The same things were measured in two ways. Each way mixes the same 4 hidden numbers, adds some noise and spreads widely along 3 directions of its own, which tell nothing about the thing.
In the rows, zero is written as 128.
Some things both ways: the first way, then the second way.
[161 128 157 131  74 147  84 142  57 123 168 174 115 166]
[170 131 155 149  96 145 167 131 227 108 106]

[117  70 121 116 134 169 115 136  90  79 156 156 135 116]
[144  67 132 107 143 115 162 182 112 117 114]

[110 152 138 158 166 138 155 119 116 118 137 123 132 109]
[100 172 120 104 142 129  85  74  63 136 130]

[149 120  60 176 154 107  67 119 100 117 165 184 150 185]
[133 180  91  83 122 173  97  58 201  50 162]

[124 127 107 136 142 139 141 151 113  96 120 101 152  89]
[132 124 106  87 146 129 151 171 104 125 111]

[129 163 120 150 130 129 144 134 114 134 138 129 139 111]
[131 159 125 114 123 141 124 102 142 117 122]

[120 200 141 180 154 115 141 113 107 127 157 136 142 162]
[ 97 196 103  65 119 161 115  35 148  85 104]

[136 137 114 132 157 137 123 146 110 128 119 124 127  90]
[136 160  91 136 138 144  89 128 140 118 170]

[130 134 127 145  84 149 141 154  90 117 143 137 125 125]
[160 136 167 148 112 125 166 164 135 161 100]

[114 135 163 156 112 147 117 130  75  80 170 159 133 192]
[138 212 131 116 129 140 123 125  74 163 118]

[ 97  31  72 121 153 165 110 141 104  57 129 143 148  96]
[133 111  89 123 169 113  95 193  58 145 167]

[103 222 192 169 130 130 174 126 100 104 165 111 147 154]
[104 171 160  67 120 135 185  33 114 107  22]

[132 163 133 162 112 128 125 132  87 113 162 141 139 161]
[136 164 156 107 111 148 158  74 155 108  86]

[129 132 172 100  76 178 143 156  71 113 183 144 136 110]
[187 127 142 177 123 127 197 179 181 138  79]

[143 120 135 129 154 143 120 144  98 109  94 106 111  97]
[123 135  90  91 136 127 106 201  93 154 167]

[118 149  89 161 178 117 156 126 138 135  91 104 126  74]
[ 91 130  83  84 132 136  72 105 125 110 161]

[141 139 184 127 136 151 106 140  74 111 145 140 108 145]
[135 167  86  98 132 143 114 170 123 137 154]

Other things, the second way, with their names:
q_725: [ 69 101 169 100  81 108 107  63 130 154  92]
q_27: [124 100 157 140 111 119 112  95 138 123 129]
q_119: [136 157 134 106 138 152 117  60 135  78 130]
q_867: [111  89 130 102 121 115  95 167 104 145 163]
q_204: [138 191 130 126 121 154  98  78 146 111 149]
q_284: [147 197 141 118 142 143 165  50 119 108  58]
q_312: [ 76  98  96  88 122 121 117  96 138 115  98]
q_417: [154 169  99 125 130 158 109 121 170  96 169]
q_505: [127  93 129 104 119 130 149 111 174  91 107]
q_267: [131 133 117 132 125 137  99 121 141 120 160]
q_265: [110 108 142 131 118 115 104 113 114 145 130]
q_348: [149 118 156 119 143 118 171 129  94 127  78]
q_251: [157 141 138 115 131 128 180 171 125 139  92]
q_254: [142 118 125 132 131 131 116 121 141 106 144]
q_774: [138 139 137 143 105 138 137 100 195 111 118]
q_535: [142 120 110 127 130 137 118 144 156 113 144]
q_675: [169 124 152 138 109 142 221 109 229  89  38]
q_746: [ 93 137 155 133  78 122  75 105 134 172 153]
q_361: [133 139 120 115 129 133 104 138 118 129 153]
q_253: [107 190  93  49 129 165 143  32 160  61  78]
q_664: [128 171 109  91 133 137 137 161 104 150 117]
q_13: [159  96 161 149 111 128 135 151 169 121 145]
q_719: [132 110 144 151 114 121  94 139 135 146 157]
q_160: [ 66  93 112 119  81 121  35 102 165 143 187]
q_470: [127 149 154 142 111 134 124  76 138 127 116]
q_564: [128 182  99 103 137 151 144  68 150  91  87]
q_318: [194 210 112 133 145 164 180 139 168 100 107]
q_973: [100 111 125 140 107 119  44 122 128 148 196]
q_131: [144 132 178 149 107 116 150 153 117 173 103]
q_262: [133  92 131 126 135 127  98 129 121 108 163]
q_412: [126 110 146 160 109 122  52 131 132 144 206]
q_7: [141 106 154 159 118 113  96 172 113 164 171]
q_883: [111 121 138 107 103 126 126 115 143 133 111]

Some of these things the first way, each followed by its name:
[159 195 197 107  95 150 128 168  70 126 158 110 138 125] | q_675
[146  91 128 122 111 163  96 129  74 130 161 189 105 145] | q_13
[145 137 174 126 108 150 103 135  63 120 151 153 109 160] | q_774
[128 168 142 137 149 140 162 133 115 149  95 103 101  68] | q_265
[117 104  84 134 160 160 135 117 122 146 147 162 123  80] | q_262
[166 194  85 178 124  83 154 160 124 149   9  53  94  66] | q_746
[137 126 125 153  83 138 133 152  86 102 110 120 120 121] | q_131
[135 127 143 124 141 142 117 159  89  83 117  99 141 109] | q_348
[136 122 113 133 133 147 125 138 104 123 139 142 126  97] | q_535
[112 164 132 157 121 142 170 131 110 115 148 119 145 115] | q_664
[130 106  50 183 125 114 141 136 120 126  47 116  95  88] | q_160
[148 138 164 142 120 139 101 143  74 108 124 130 105 161] | q_470
[156 153 152 149 144 127  89 129  76 125 150 156 113 174] | q_204
[125  94  44 172 134 124 127 131 123 122  82 139 106  96] | q_973
[136 201 194 147 167 118 106 131  86 101 156 114 142 177] | q_253
[126  91  59 153 136 135 114 133 111 109 136 154 148 108] | q_254
